There are 5 ways to turn a row about zero (a turn may also mirror it). The second row of each pair is the first, turned, with some noise. The first 45 pairs use one turn. New pairs use 2 turns, one after the other, and a turn may come again.
(in the rows, 128 means zero)
Some pairs, each with its turns in order after it:
[115 188 154 149  74  70 146 135]
[193 147  82 105 142 104 177 100]
K_929

[131 147 159 117  97 151  96 160]
[ 97  89 108 150 100 119 100 127]
K_452

[118 145  94 109 113 103 159 131]
[101 118 148 108 122 144 160 155]
K_68

[179 121  95 114 101  93 180 114]
[194 154 104 107 158 129 113 167]
K_247

[198 135 108 104 139 149 145 141]
[124 123 124 157 115 110 126  49]
K_539

[135 125  76 114 172 156 144 133]
[156 106 124 150 157 124  86  90]
K_539

[124 104 119 124  99  92 126 104]
[143 141  93 140 161 140 122 152]
K_929

[125 116 141 123 106 117 129 169]
[132 111 135 135 115 141  96 160]
K_452

[ 89 102 106 140 101 120 110 147]
[124 120  95 161 116 124 154 161]
K_929

[151 124 101 138 119  99 130 146]
[131 127 110  99 144 126 111 155]
K_247

[119 126 109 107 136 158 166 142]
[162 120 144 109 126 104 114  98]
K_247

[ 83 150 127  99 154 180 119 119]
[135 167  88 129 113  74 151 150]
K_68

[141  91 115 136 124 123 124 137]
[144 128 149 119 152 140 104 140]
K_68

[125 197 110 118 126  84 154 150]
[140 107  85  87 136 125 163  73]
K_929

[146 168 149 145 134  97 129 152]
[164 110 129 108 138  96 138  98]
K_929

[121 102 147 147 142 107 159 182]
[141 154 145 126 104 142 100 179]
K_452

[170 124  86 106 119 103 152 189]
[150 122 118  62 154  84 117 169]
K_247

[174 133  75 149 147 133  84 174]
[164 105 152 160 204 124 151 136]
K_68

[143 114 165 143 125  78 166 128]
[133 174 152 135 176 140 126 156]
K_247

[111  96 121 121 113 138  82  58]
[139 151 124 129 119 178 101 201]
K_929

[127 114 158 146  96 118  90 191]
[ 65 127  98 110 110  94 129 159]
K_539

[134 133 162  91 121 107  75 194]
[ 75 110 138 123 143  72 181 160]
K_247

[ 65 152 145  67 159  89  88 141]
[177 127  65 146 149  64  95 144]
K_452

[127 140 163 149 140 185 109 168]
[ 75 146 121 163  86 118 106 130]
K_452

[ 63  68 114 125 182 140 149 132]
[102 164 139 125 128  99  79  50]
K_247

[209 141 128 109  94 163 121  54]
[128 145 133 181  71 185 158  69]
K_539

[139 169 106 115 164 131 120  50]
[165 107 186 168 140 178 148 106]
K_539

[108 128  67  90  61 174 138  86]
[ 77 215 172 143 128 123 156 164]
K_68

[133 165 123 125 138 172 145 153]
[139 138  89 157 131 130 163 149]
K_68

[121  98 119 145 101  84 113 133]
[131 144  91 141 141 118 158 165]
K_539

[139  85  80 105 175 112 178 145]
[150 170 129  71 129  87  77 118]
K_247

[121  75 114 126 155 137 103  81]
[121 116 145 148 141 168  90 173]
K_929

[134 180 149  84 142 150 144 154]
[119 134  66 127 127 133 179 127]
K_68

[144 158  85 100 155 116 109 164]
[139 104 125 114 175 119 183 137]
K_68

[ 79  98  51 207 157 128 170 172]
[155 216 161 141 155 212  82 125]
K_452

[167 134 141 138 146 101 115 103]
[125 158 124 127 116 150 135 170]
K_247

[ 81 119 112 141 142  97  90 150]
[150 148 114 116 148 116  61 121]
K_452

[116 147 168 185 116 141 117 132]
[179 132 157 135 104 107 162 139]
K_929

[117 144 123 144 147  90 213 134]
[182 166 123 125 104 172 161 165]
K_452

[127 154 157 104  77 112 130 142]
[142  74 105 141  99 134 123 141]
K_452

[116 139 132 130  79 109 144 138]
[ 72 114 132 139 123 149 128 138]
K_68

[ 96 127 118 163 134  88 126 128]
[141 113 118 112 167 128 147 167]
K_539

[ 86 142 110 192 142 145  83 142]
[147  79 145 130  85 126 173 175]
K_929

[151 106 120 127 139 161 131  87]
[159 117 124 150 102 155 120 106]
K_539

[110 117 160  90 133  89 137 148]
[138 161 151 115 120  78 130 152]
K_539

New pairs. What belongs after each?
[101 119 115 113 134  92 133  58]
[171 183 131 116 103 132 130 169]
K_452 K_247

[103 102 164 141 109 105 176 142]
[ 99 132  83  88 137 123 107  89]
K_539 K_929

[115 104 104 140 153 192 100 174]
[122 127 149 110 175 102  60  98]
K_539 K_452

[158  96 105 125 133 142 157 128]
[145 140  85 151 149 135 144 124]
K_68 K_68

[145 112 127 104 107 135 120 124]
[109 108 123 138 119 111 117 140]
K_929 K_247

[119 104 131 152 101 168 148 145]
[120 162 146 125 158 105 157 137]
K_539 K_68

[109 102 168 158  89 139 126  92]
[162  89 135 107 129 177 114  95]
K_247 K_539

[131 102 113 147 114 160  79 159]
[ 73 128 122 171 112 130 137 103]
K_452 K_247

[144 124 130 126 143 151  94 168]
[175 107 149 118 137 124 147 129]
K_68 K_68

[148 119 114 139 141  95 107 160]
[104 111 105 116  91 121 103 127]
K_452 K_929

[101 165 137 103 105 120 108 184]
[139  88 137  83 116 134  80 143]
K_247 K_68

[118 100 155  90 135 110 173 118]
[115 124 135 105  93 150 131 186]
K_452 K_452

[106  97  97  89 120 118 101 110]
[109 115  90  88 117 113 153 104]
K_68 K_68

[174  87 125  74 105  99 107 119]
[135  92 123 139 166 183  91 170]
K_539 K_247

[ 94 148 104 148 107 127  84 143]
[124  99 126 106 149 110  81 151]
K_539 K_539

[131 155 137 182 134 120  95 173]
[133 170 178  79 137 129 103 129]
K_68 K_452

[143 168 116 119  64 150 103 147]
[109 116 165 143 126 153  70  99]
K_68 K_247

[110 137 160  95 126 136  94 126]
[135 131 139 141 176 151 103 124]
K_247 K_247

[150 157  78 134 121  46  96 116]
[107 150 151 134 217 120 142 183]
K_929 K_452

[132 135 145 118 128 124 161  83]
[106 164 133 123 117 166 131 118]
K_68 K_539

[153 114  96 139 134 152 165 143]
[ 97 104 112 105 113 117 111  88]
K_68 K_539

[100 136 114 179 158 135 155 192]
[ 88  94 132 164 153  73 132 152]
K_68 K_929

[160  60  97  91 181 166 137 124]
[149  51  76 123 148 133 179 112]
K_247 K_452

[ 78 110 154  85 149  92  70 156]
[141 127 100 101  89 130  52 175]
K_539 K_452

[162 163  96 211  86 166 177  82]
[ 48 175 177 121 111 203 117 124]
K_539 K_929

[110 141 121  98 196 189 125 160]
[143 158 104 196 175 121 174 131]
K_247 K_247

[ 97 144 106 136 118  94 104 154]
[149 148  81 143 155 119 121 108]
K_929 K_539

[ 84 152 135 144  79 146 114  89]
[127 147 108  96 127 189 105  88]
K_247 K_247

[129 147 183 163  93 109  94 117]
[103 148  84 169 128 165 113  98]
K_68 K_247

[140  92 146 117 141 115 100  98]
[150 142 122  92 126 143  94 134]
K_68 K_929

[177 102 137  76 131 112 145 110]
[147 126 128 123 131  60 156 102]
K_929 K_68

[147 130 175 153 103 111 123 138]
[125 124 146 137 116 158 125 182]
K_68 K_929

[164 100 119 116 126 120 111 112]
[112 101 147 142 134  98 108 146]
K_929 K_539

[ 67 167 136 118 142 123  86 154]
[134 107 195 147 165 100 148 112]
K_452 K_68

[ 74  64  92  78 181 103 116 154]
[194 107  59  74 148 119 114  88]
K_247 K_452

[154 137 100 195 153  52 181 138]
[157 126  61 127 203  61 151 109]
K_247 K_68

[ 75 133 117 161 103 181  92 131]
[ 65 109 129 138 165 143  87 168]
K_68 K_247

[ 69 169 149 136 174 167  85 112]
[132 145  87 135 180 131  82 198]
K_68 K_247

[163 127 141 122 176 164 118 100]
[129 119 134 152 127 150 174  75]
K_68 K_539

[108 119  97 109 107 133 147 148]
[131  82 109 120 108 127 121 118]
K_452 K_539

[135 151 114 106 124  62 135 110]
[177 159 152 110 147 122 163 141]
K_929 K_68

[139 123 124 110 124  90 130 103]
[102 104 139 105 118 139 112 138]
K_929 K_929

[160  55 111 165 145 119  95 127]
[118 139 203 126  91 102 113 166]
K_452 K_539

[138 106  86 108 110 108 150 119]
[140 103 141 124 167 133  91 130]
K_929 K_539

[144 104  93 123 140 139 111 111]
[118 126 110 101 127 167 119 122]
K_539 K_247

[161 149 135 115 127 130 117 170]
[127 172 145 135 158 133 151 130]
K_68 K_452

[107 130 111 102 118 143 111 188]
[182 107 141 122 141 159 101 112]
K_929 K_452

[110 128 144 123 168 145 129 149]
[103 154 108 137 130 109 154 137]
K_539 K_247

[ 96 162 102  75 169 115  65 135]
[193 166 159 130 160  73 161 120]
K_68 K_539

[113  99 115  73 115 151 151 110]
[146 131 132 150 137 138 194 100]
K_247 K_539

[150 139 172 152 165 165  65  90]
[140 132 101 219 149 112  86 142]
K_452 K_247

[121 147 123 126 135 148  98 154]
[130 118 130 123 125 127 110 177]
K_539 K_539

[120 132  58 109 134 107  93 131]
[145  66 171 144 128 129 150 138]
K_539 K_929

[119  84  93 175 121 164 159 159]
[165 145 180 120  65 106 133 125]
K_452 K_929

[ 70  97 157  97  88 172 150 139]
[103 135 165  69  63 136 107 112]
K_452 K_452

[148 181 127 168 170  55 143 109]
[118 200 150 182 183 123 109 153]
K_68 K_929

[171 114 169 165 125 126 170 146]
[140 133 193 121  90 107 157 126]
K_247 K_247

[149 145 168 106 103  92 117 155]
[133 129 139 178 151 116 173 123]
K_929 K_539

[177 196 127  88  96 123 113 107]
[173 165 138 165 114 143 190  95]
K_68 K_452

[138 101 127  52 134  83 173 146]
[121 100 122 204 173  98 156 156]
K_68 K_452

[ 77 102 133 183 114 200 111 149]
[161  51 112 110 129  74 160 164]
K_68 K_929

[136 129 131 151 135 168 135 191]
[102 114 112 172 136  83 115 149]
K_452 K_68

[134 108 114 111 147 146 204 128]
[ 94  96  97  88 123  89 171 136]
K_247 K_452

[147 115 164 145  83  81 164 156]
[100 162  99 129 183 165  97 132]
K_452 K_68

[ 99 143  94 153 200 101 102 111]
[ 74 133 135 155 158  59 107 121]
K_247 K_68

[119 154  91 101 127 170 100 174]
[148 186 104 118 138 159 130 175]
K_68 K_452

